Every row belongs to one group in each of 4 separate groupings. Each group adds its own fixed numbers to the row, and there is some noise. The rows also spread widely along 11 directions, which tell nothing about the answers.
In the rows, zero is written as 128.
Some rows, each with its group in each grouping after it:
[136 135 129 145 129 152 134 142 158 113 164 124 108 139 143  71 129 107
 148  93 103 137 101 129  94 123 130 153 118 188 108 117 136 108  91 128
 111 138 125 109 131 135 120]  Kos Z_464 Z_16 Z_324
[ 76  85 114 139  93 120  80 102 134  97 120 142 167 123 126 159 129 145
 100 124 181  73 149 140 153 102 125 121  77 121 155 118 103 144 119 123
 134 123 148 144 128 128 151]  Kos Z_821 Z_540 Z_115
[106 135 133 113 148 125 155 149 109 132 165 119  90 132 141 120 118 130
 162 144 141 139 106 100 118 131 102 127 126 155 130 159 154  94 144 127
 114 113 138 143 162 130 150]  masok Z_768 Z_540 Z_324
[105 127 124 156  79 125  93 107 133  87 143 165 164 130 149 127 145 109
 112 105 139  68 120 137 122 106 130 126  94 116 131 137  92 162 141 167
 130 153 115 147 144 118 124]  verit Z_464 Z_16 Z_740
[155 162 166 148  80 113 121 109 122 136  55 172 200 131 115 134  86  60
  88 148 144 121 152 131 141 121 150  65 134  34  95 154 183 173 149 149
 135 131 166 149 159  86 129]  Dige Z_821 Z_257 Z_885
[148 146 128 147 124 133 140 151 135 121  99 130 174 147  98 152 126 137
 143 124 120 128  80 144 133 114 136 123 142  70 113 150 168  99 163 104
 130 169  96 153  92 117 114]  Dige Z_990 Z_257 Z_740
[127  95 133 125 109 129  88 131 178 149 141 114 157 162 156 101 124  91
 143 109 144  90 123 126 146  91 120 145  97 150 110 111 115 139 122 124
 111 146 158 127 131 106 130]  masok Z_448 Z_257 Z_885
[ 93 135 113 131 106 125 149 151 116  85 173 166 123 104 146 124 169 129
 113 103 126  95 133 138 112  82 109 151 113 163 153 130 112 113 116 168
 125 124 128 156 136 146 125]  verit Z_768 Z_257 Z_167
[148 106 152 110 100 102 191 133 167 112 130 124 155 126 134 129 164 136
 110 138 126 112  85 182  87 119 112 135 165 128  96 191 176  78 164 123
 123 125 138 165 126 117 114]  Kos Z_448 Z_257 Z_226
[113 167  93 129 144 145 163 151  83  91 135 161 142 110 104 151 133 149
 138 124 112 127 121 144 148  96  95 124 147  94 176 116 112  72 132 134
 135 145  80 148 117 138 117]  Kos Z_990 Z_257 Z_115
[109 142 135 131 119 127 164 136 114  87 138 155 130 114 115 150 130 142
 121 126 133 121 114 150 111 116 110 129 131 123 141 142 155  95 121 134
 135 111 135 157 113 144 121]  Kos Z_990 Z_540 Z_226
[ 96 130 113 107 163 163 123 142  96 173 155 104  67 135 133 115  71 146
 176 143 148 179 103  65 133 142 108 111 105 164 123 133 153 108 110 106
 100  91 148  92 124 128 171]  Dige Z_990 Z_257 Z_167
[130 144 113 129 153 156 127 148 120 139 139 126 122 145 118 104 108 113
 161 117 103 141 115 115 146 110 104 120 130 129 141  99 113  99 124 125
 121 139 103 106 139 122 121]  masok Z_821 Z_540 Z_885
[128 137 131 127 129 144 139 113 140 140 100 116 132 139 101 124  83 127
 144 147 114 148 108 122 140 137 113  94 128  97 114 144 143  99 136 115
 121 122 116 116 145 106 128]  Kos Z_821 Z_540 Z_324
[110 141 126 151 151 141 115 159 106 133 179 136  97 151 145  98 111 106
 175 101 143 140 101  83 117 125 131 142 107 166 136 121 158 139 113 122
 117 131 157 130 119 137 155]  masok Z_990 Z_540 Z_740
[136 133 121 115 108 133 137 117 119 115 124 125 136 129 132 124 161 124
 120 141 105 106 137 142 130 117  92 123 141 129 142 134 103 106 142 164
 109 137  99 126 155 120 114]  masok Z_464 Z_257 Z_740
[103  96 145 134  67 112 118  88 147  89 148 137 119 132 175 133 216 138
  97 142 123  80 118 156  73 138  87 113 118 174 113 190 113 154 165 195
 106 123 117 122 185 123 136]  Dige Z_990 Z_540 Z_740
[ 99 110 116 148 111 123 100 140 146 113 177 128 141 158 158 129 180 135
 174 114 148  70  84 126 131  93  92 149 105 155 143 146  94 133 171 140
 118 170 108 156 139 123 129]  Dige Z_448 Z_540 Z_740
[111 140 151 183 116 175 100 105 130 112  93 102 114 166  73 159 108 164
 143 134  97 143  70 110 113 163 122 107  99 106  86 142 159 122 142 130
 123 136  87 103 116 140 112]  Dige Z_990 Z_16 Z_740
[133 105 137 119  97 131 123  95 163 117 139 103 114 147 154 102 179 123
 123 143  92  98 132 157 101 129  84 130 125 183 105 152  92 117 140 171
  97 131 111 100 184 117 110]  verit Z_464 Z_16 Z_324
[ 90 140 100 122  88 119 107 108 118 110 118 184 164  88 147 137  57  91
 101 122 186 113 156 107 152 114 152  95  88  72 145 126 103 165  93 142
 133 105 149 136 150 103 161]  Kos Z_768 Z_257 Z_324
[ 96  99 125 122  76 119  90  93 180 115 130 161 158 117 161 127  88  87
 102 110 154  77 144 129 149  97 120 112  66 113 122 125  83 167  96 164
 132 103 164 128 157 108 132]  Dige Z_448 Z_540 Z_885
[137 113 117  93 170 143 115 168 128 174 118  68 142 158 100 144 106 157
 182 158 160 141 123 118 173 114 112 145 140 136 148 112 145  61 133  44
 108 139 136 130 107 123 143]  Kos Z_768 Z_16 Z_324
[108  88  96  97 121 141 150 132 148 109 164 105 108 115 162 121 192 167
 130 136 102 110  97 156  96 117  79 145 141 188 133 162  89  65 143 149
 101 125  78 106 159 132 123]  verit Z_768 Z_16 Z_167
[128 114 126 113 118 126 137 127 159 127 119 121 143 139 129 129 120 114
 125 130 124 112 127 137 142 116 118 132 127 120 127 127 128 111 120 125
 124 120 141 134 141 120 118]  masok Z_768 Z_540 Z_226
[ 94 111 108  92 149 141 138 152 100 125 146 130 117  99 120 143 109 167
 130 140 159 131 138 127 148 102 100 129 118 150 174 116 120  69 100  99
 125  88 133 132 120 145 153]  Kos Z_821 Z_540 Z_885
[112 123 134 143 113 135  93 126 120 148 145 117 127 166 140 106 154 103
 147 125 139 101 141 104 125 103  96 133 105 164 132 117 120 162 141 155
 102 144 149 124 153 118 134]  masok Z_448 Z_257 Z_167
[ 89 135 129 125 114 142 130 108 105 110 148 136  91 130 132 133 137 137
 134 140 113 105 126 116 139 117  82 121 100 157 141 139  94 103 130 177
 109 108 118 127 168 138 125]  Dige Z_464 Z_257 Z_115
[124 162 151 113 117 120 160 116  99 132 152 136 117 145 145 120 156 105
 154 157 121 101 119 119 130 117  87 115 145 134 129 166 128 112 185 173
 107 134 133 155 180 113 123]  verit Z_464 Z_257 Z_226
[133 163 136 152 117 118 109 156 130 125 128 169 193 151 123 123  99  78
 160  95 161  98 122 110 173  82 149 137 114  77 149 109 147 150 118 117
 144 160 166 180  99 110 128]  Kos Z_990 Z_257 Z_740
[130 151 136 129 111 140 127 111  67 129  50 112 147 139  81 193 146 138
  98 201 125 127 170 138 143 146  91  74 148  68 140 138 140 121 183 140
 111 127 102 128 166 127 118]  verit Z_768 Z_540 Z_226
[103  97 162 122 100 135 120 105 130 119 120 111  93 127 115 136 151 144
  89 158 129 117 152 135 104 134  89 114 105 182 121 148 143 114 116 158
 108  79 162 116 164 144 137]  Dige Z_821 Z_540 Z_885
[156 119 124 106 115 118 130 122 143 170 115 124 137 143 155  92 116  71
 126 152 132 147 142 117 117 136 116  97 146 127 107 145 150 141 132 132
  97 120 161 108 174  90 140]  Kos Z_448 Z_257 Z_115
[110 134 112 110 162 143 153 156  64 134 161 126  73 113 143 126 144 147
 132 150 137 171 141 110  87 140  94 116 145 180 152 135 165 107 122 136
 106  96 133 106 140 145 162]  masok Z_990 Z_540 Z_167
[148 128 131 122 140 151 145 144 154 142 143 110 125 140 128  81  96 115
 147 118 111 151 100 128 115 126 128 141 129 152 105 130 161  92  98 106
 111 117 143 117 119 123 117]  Kos Z_464 Z_16 Z_167

New rows, each followed by its group in each grouping:
[ 93 115 160 122  81 123 140  84 161 105 152 146 104 135 155 101 132 113
 118 117 115  98 104 124 102 124 100 124  87 173  90 171 133 136 110 190
 113  84 171 130 173 116 129]  Kos Z_990 Z_257 Z_167
[127 110 140 117  83 114 162 122 183  93 139 134 159 126 136 123 180 137
 121 121  99  75  95 190 109  88  88 146 136 142 112 165 116  73 156 151
 123 138 107 156 141 120  93]  Kos Z_448 Z_257 Z_885
[127 158 141 145 137 126 147 148 115 124 169 150 106 140 144  89 112  79
 155 113 120 135 129  98 106 113 106 133 124 156 130 131 150 135 119 158
 122 124 160 147 160 128 131]  masok Z_448 Z_540 Z_324
[117 128 132 144 119 115 124 132 130 109 142 145 164 154 141 143 145 114
 141 115 155  90 117 137 131 101 118 131 125 110 136 137 145 141 157 132
 131 154 141 162 129 115 134]  masok Z_990 Z_540 Z_226
[147 135 110 116 110 123 154 123 137 114 102 154 164  99 134 127 105 111
 104 134 130 144 128 153 108 131 136  92 149  82 116 150 149 115 123 124
 125 124 105 121 133 102 133]  Kos Z_990 Z_257 Z_324
[149 152  83 152 122 155 113 155  98 107  84 144 176 109  96 156 137 118
  96 129 111 148 150 151 123 123 151 107 161  63 149 100 117 123 114 122
 127 167  65 106 110 131 105]  verit Z_768 Z_16 Z_740
[117 127 121 147 106 142 130 139 157  98 115 148 137 107 107 124  71 118
  95  94 139 143 113 133 109 130 171 136  96 122 104 116 157 119  61 108
 132 111 145 128  92 138 129]  Kos Z_768 Z_257 Z_324
[134 125 123 130 126 126 135 145 127 124 141 139 137 116 146 114 104 107
 115 124 157 141 126 133 107 125 143 122 124 126 124 141 159 127 117 116
 119 122 144 139 123 126 146]  Dige Z_464 Z_540 Z_324
[140 129  86 144 131 140 140 161 101 109 114 156 167  95 121 135 125 133
  95 115 152 162 129 153  99 123 157 112 159  97 142 126 163 114 122  92
 128 153  94 121 100 126 150]  Kos Z_821 Z_257 Z_115
[120 108 130 128  82 133 124 109 171  93 121 139 119 113 139 108 138 107
  85 117  98 110 138 147 102 136 125 130 109 160 116 128 110 135  67 171
 116  98 141 105 152 134 107]  Kos Z_768 Z_540 Z_740
[137 151 141 131 125 132 157 145 139 113 113 135 135 128 102 114  90 101
 129 123 110 138 132 132 134 116 127 129 128 118 131 118 155  96  91 121
 128 112 157 143 133 134 109]  Kos Z_768 Z_540 Z_324
[ 87 130 109 129 112 147 128 126 121 105 149 140 123 117 126 138 125 152
 130 125 126 110 101 128 126 109  99 124 100 135 135 129 106  99 134 144
 119 122  92 124 132 133 127]  Kos Z_448 Z_257 Z_885
[ 87 168 142 174 131 159 109 138  84 110 142 144  89 142  94 129 100 120
 136 114 128 135 128  81 125 130 125 130  87 151 133  99 144 140  96 151
 121 123 141 131 132 156 134]  masok Z_768 Z_257 Z_324
[122 122 109 131 117 130 129 124 104 115 130 139 129 118 144 137 153 131
 105 142 145 140 133 136  91 141 121 102 137 136 129 148 151 132 138 133
 111 131 116 115 142 123 148]  Kos Z_990 Z_257 Z_115
[138 140 136 120  82 125 126  97 151 127  92 137 165 136 125 113 128  89
 112 141 102  97 155 137 143  98  92 107 125 102 127 126 106 138 128 175
 114 118 138 124 171  96  98]  Kos Z_448 Z_257 Z_167
[111 135 146 132  87 145 130 105 107 100 108 135  99 109  99 136 135 126
  74 144 103 130 175 132 105 132  96 118 117 153 141 117 119 127  78 178
 117  77 145 114 148 154 115]  Kos Z_448 Z_257 Z_740
[ 95 115 170 139  84 128 116  76 173 103 136 125 119 173 136 113 154 106
 145 136  87  70 112 129 134 123  71 122  86 159 103 155 108 131 136 192
 110 115 149 128 191 114 108]  Kos Z_990 Z_540 Z_115
[140 120 119 117 110 126 152 116 144 109 101 127 137 120 127 132 138 112
  87 140  96 127 142 153 114 133 108 106 143 112 121 141 126 106 118 155
 119 114 113 113 166 121 108]  masok Z_768 Z_540 Z_115
[141 153 140 144 139 135 136 140 103 131 104 122 142 158 103 135 146 118
 144 149 108 134 131 134 124 124  99 111 147 116 132 129 163 111 153 126
 114 146 125 134 147 126 119]  Kos Z_990 Z_540 Z_115
[124 159 136 141 127 149 139 143 124 123 138 151 120 134 133 104 104  93
 146 120 106 130 103 112 112 128 125 118 122 126 108 141 148 118 127 149
 119 131 125 130 159 124 122]  verit Z_768 Z_16 Z_885
[134 106 138 115 122 127 152 134 130 115 120 103 125 139 112 144 184 160
 114 158 113 121 128 166 109 122  89 135 151 163 123 147 154  78 143 127
 112 128 124 135 136 136 121]  Kos Z_990 Z_257 Z_115
[147 135 123 135 122 145 185 136 129  94 126 131 108  97 115 110 152 147
  89 127  90 177 105 162  54 152 123 120 163 159 101 160 172  85 121 133
 119 118  87  96 134 139 123]  Kos Z_821 Z_257 Z_324
[131 111  71  98  98 106 158 141 146  92 160 185 153  63 187 111 145  98
  73 102 146 120 150 165  94 101 145 127 146 134 146 140  91 123  95 152
 123 126 109 123 146 115 145]  verit Z_768 Z_257 Z_324
[148 112 107 109 114 109 148 140 145 130 116 157 180 103 174 123  99  90
 102 133 158 139 102 146 100 132 156  90 151  70  99 174 167 131 153 108
 129 139 119 135 147  88 145]  masok Z_768 Z_540 Z_885
[148 163 113 154 124 140 141 142 120 119 122 143 137 137 128 107 137  96
 142 126  92 145 103 122 102 142 122 109 156 104 125 136 142 130 140 142
 118 156  88 112 154 117 104]  Kos Z_768 Z_540 Z_740
[131 166 107 135 133 123 175 155 119  98 148 169 141 104 135 117 107 105
 141 115 124 143  99 132 105 116 133 116 148 102 136 149 152 101 131 132
 131 138 103 154 140 119 123]  Kos Z_768 Z_540 Z_324
[131  91 130 103 100 118 120 108 147 136 110 114 143 124 138 126 143 125
  96 148 144 112 153 149 128 120 114 113 125 146 118 148 121 121 124 132
 109 108 157 118 154 111 147]  verit Z_821 Z_257 Z_324
[115  85  81 128 104 162  75 118 137 100 122 112 150 106 128 147 150 167
  89 125 149 109 145 156 125 123 125 132 112 141 155  97  70 122  95 110
 113 133  72  89 107 134 131]  Kos Z_464 Z_16 Z_740
[108 105  81  81 117 134  90 137 119 152 117 140 150  98 148 145  70 110
 107 136 183 120 169 108 174 109 138 106 104  99 161  96  92 122  87 109
 118  98 144 113 133 108 164]  masok Z_768 Z_257 Z_885
[148 132 146 105 104 120 152 105 172 139 109 123 162 149 132 119  96  88
 141 138  98 107 115 136 153 114  96 112 144  83 110 148 114 100 143 150
 127 118 139 135 167  94 103]  masok Z_448 Z_16 Z_226
[124 117 140 105 117 122 141 125 123 137 111 128 131 122 128 148 102 126
 108 145 158 134 139 129 129 128 127 111 126 123 122 147 166 117 116 121
 118  92 174 135 120 124 149]  Dige Z_990 Z_257 Z_226
[154 137 176 139 118 150 190 128 185  98 127 107  75 141  92  75 151 121
 117 118  21 143 115 163  98 122  78 156 142 196 103 129 139  64  75 179
 115  95 137 102 157 159  64]  Dige Z_821 Z_540 Z_324
[131 109  94 146 110 163 102 138 181 113  90 139 193 108  93 135  51 132
 101  85 134 138 117 149 158  90 166 128 103  63 126  86 120 109  65  86
 146 133 112 112  69 123 113]  Dige Z_821 Z_16 Z_167
[107  93 125  87 122 116 134 128 153 161 155 113 125 140 171 109 113 115
 151 139 158 111 102 109 138 120 110 128 109 148 108 167 134 110 138 122
 106 108 160 136 156  98 156]  masok Z_768 Z_257 Z_167
[151 134 131 106 112 107 188 147 161 102 135 154 158 108 142 113 138 114
 121 109 104 116  94 169 115  97 127 141 162 110 117 171 146  75 125 134
 136 129 131 164 120 119 112]  verit Z_990 Z_257 Z_740
[130 128 111 132 141 128 143 180 127 108 173 130 132 124 134 121 193 147
 138 105 134 115 132 158 116  79 104 163 145 179 164 112 124  93 123 121
 113 160 119 143 104 148 124]  Dige Z_990 Z_257 Z_324
[131 133 164 137 142 131 154 150 140 120 168 124 102 139 121  94 117 120
 148 105 118 139 105 122 105 118 116 154 130 178 112 143 176  89 107 120
 124 111 169 147 133 139 141]  masok Z_821 Z_16 Z_324
[111 143 156 144 128 120 135 137 145 135 159 139 137 166 150 112 103  98
 189 116 136  95  58 104 136 116 116 131 102 119  97 169 157 115 174 135
 127 148 144 170 159 102 133]  masok Z_768 Z_540 Z_885
[139 145 141  94 141 138 162 135 153 152 130 133 124 138 124  96  45  86
 169 125 112 147 114 101 164 125 122 126 132 109 122 123 146  87  78 116
 126  86 181 128 134 113 127]  Kos Z_990 Z_16 Z_226
[120 101  98 117 121 135  86 122 101 157  93  94 156 149 124 174 142 150
 117 170 179 120 143 126 141 144 121 102 134  97 132 130 124 136 177 101
 103 152  98 109 133 109 152]  masok Z_768 Z_257 Z_226
[ 90 145  93  82 118 134 155 119  85 126 157 179  74  63 172 121  50 102
 109 148 151 168 145  70 114 155 124  81 120 125 144 164 119 118  72 165
 119  40 148 104 186 129 170]  Dige Z_768 Z_16 Z_740
[124 112 139 166 117 146 120 122 151 112 109 103 126 160 106 137 149 132
 118 128 103 131  91 142  89 150 128 123 120 145  86 148 171 119 145 130
 116 146 108 118 137 132 115]  masok Z_768 Z_540 Z_115
[106 136  84 106 118 140 159 111 145 107 138 167 135  92 144 120  78 124
 134 116 103 132  99 127 152 113 105 100 130  77 142 146  81  76 116 155
 131 108  77 110 165 108 124]  Dige Z_821 Z_16 Z_115
[111 128  83 142 144 177 123 135 140 130 154 115 112 138 130 109 115 139
 171 103 106 148  73 112 117 128 116 137 122 146 122 108  98 102 122 114
 108 152  63  84 113 123 114]  Kos Z_448 Z_257 Z_226
[112 123 142 179  99 136 109 118 143  95 124 144 162 151 109 137 139 127
 114  97 129  93 108 143 124 108 133 131 103 118 115 127 142 138 138 141
 133 161 120 146 123 131 122]  masok Z_821 Z_257 Z_115
[129 121 161 161 126 120 122 158 123 121 126 113 177 166 106 141 184 145
 141 127 160 100 107 154 123  90 117 146 133 137 131 145 189 119 181  99
 128 171 150 181 104 126 130]  Kos Z_821 Z_540 Z_167
[144 119 155 164 121 150 107 139 137 120 134  92 112 170 118 116 205 143
 139 133 102 125 104 141  80 147 110 140 137 188 108 144 168 126 146 128
  99 163 114 107 132 139 115]  Kos Z_990 Z_16 Z_740
[154 114 131 126 131 151 141 139 184 135 117  86 105 153 118  90 128 115
 139 130  70 150 104 142 104 140 117 141 136 170  91 124 133  89 100 121
 107 128 120  81 144 124  98]  verit Z_768 Z_540 Z_324
[140 137 121 129 115 137 104 132 105 138 126 130 135 133 138 109 137  88
 120 129 128 121 164 115 132 119 121 120 131 135 140 104 112 152 114 149
 103 136 133 116 146 122 126]  masok Z_464 Z_257 Z_740
[151  99 116  75 150 133 149 158 135 169 125  97 121 118 124 111 105 128
 132 147 139 171 129 127 135 130 131 131 157 145 127 140 153  75 105  82
 111 101 154 109 116 119 154]  verit Z_821 Z_257 Z_740
[ 91 143 144 190  88 152  45  90 132 127 147 144 127 188 136  98 123  69
 157 108 125  76 144  74 145 115 102 118  61 149 124  97  91 214 120 191
 107 148 159 115 187 114 126]  Kos Z_448 Z_16 Z_115
[129 146 140 129 122 127 178 136 165 105 161 166 130 106 144  94  52  90
 130  88 119 146  79 118  98 118 146 133 125 114  97 159 166 102  92 133
 147 102 155 154 132 119 128]  masok Z_448 Z_16 Z_324
[111 121 139 148 126 146 117 152 117 119 126 119 138 138  89 143 131 155
 133 122 150 122 117 128 141 112 131 150 114 140 142 114 153  99 113  97
 128 131 143 150  84 148 134]  Kos Z_821 Z_257 Z_740
[ 55 102 118 178 102 128  58 119 113 107 158 138 155 159 146 174 153 151
 147 116 214  61  90 109 137 118 139 133  64 130 129 145 119 182 189 116
 123 170 119 161 121 125 166]  verit Z_768 Z_540 Z_226
[ 94  94  96 143 106 150  47 104 105 145 145 115 134 147 167 119 170 135
 125 135 186 105 144 113 108 137 119 107  85 175 127 119  96 189 153 132
  84 160 102  84 147 108 165]  Kos Z_464 Z_257 Z_167
[ 85 134  94 129 133 166  85 135  99 146 125 120 120 131 109 147  93 144
 153 134 155 130 134  88 170 113 112 119  85 119 154  95 103 120 111 117
 111 125 115 110 122 133 143]  Dige Z_768 Z_257 Z_167
[138 152 115 129 147 148 131 139  95 129  85 109 148 137  83 163 116 150
 142 164 126 154 132 134 141 136 108  96 147  83 145 122 149  94 148  96
 121 140  91 120 126 124 125]  Kos Z_990 Z_540 Z_324
[137 109 102 117 122 154 113 118 182 142  91  91 145 139 105 120  82 124
 142 133 109 140 120 128 160 130 126 121 110 108 118 102 104  95  86  99
 115 123 110  87 131 110 107]  Kos Z_768 Z_540 Z_324
[110  89 106 140  92 136  63 108 149 125 119 115 183 149 137 145 162 137
 123 125 162  67 141 155 155  88 110 128  87 121 143 108  79 153 153 130
 113 162 105 124 129 111 120]  Dige Z_464 Z_540 Z_167
[165 178 155 147 131 135 168 160 118 110 108 124 140 156  87 118 173 112
 142 131  66 129 137 156 122  97  92 141 175 132 133 116 156  91 144 149
 119 161 119 145 134 140  89]  verit Z_990 Z_257 Z_324
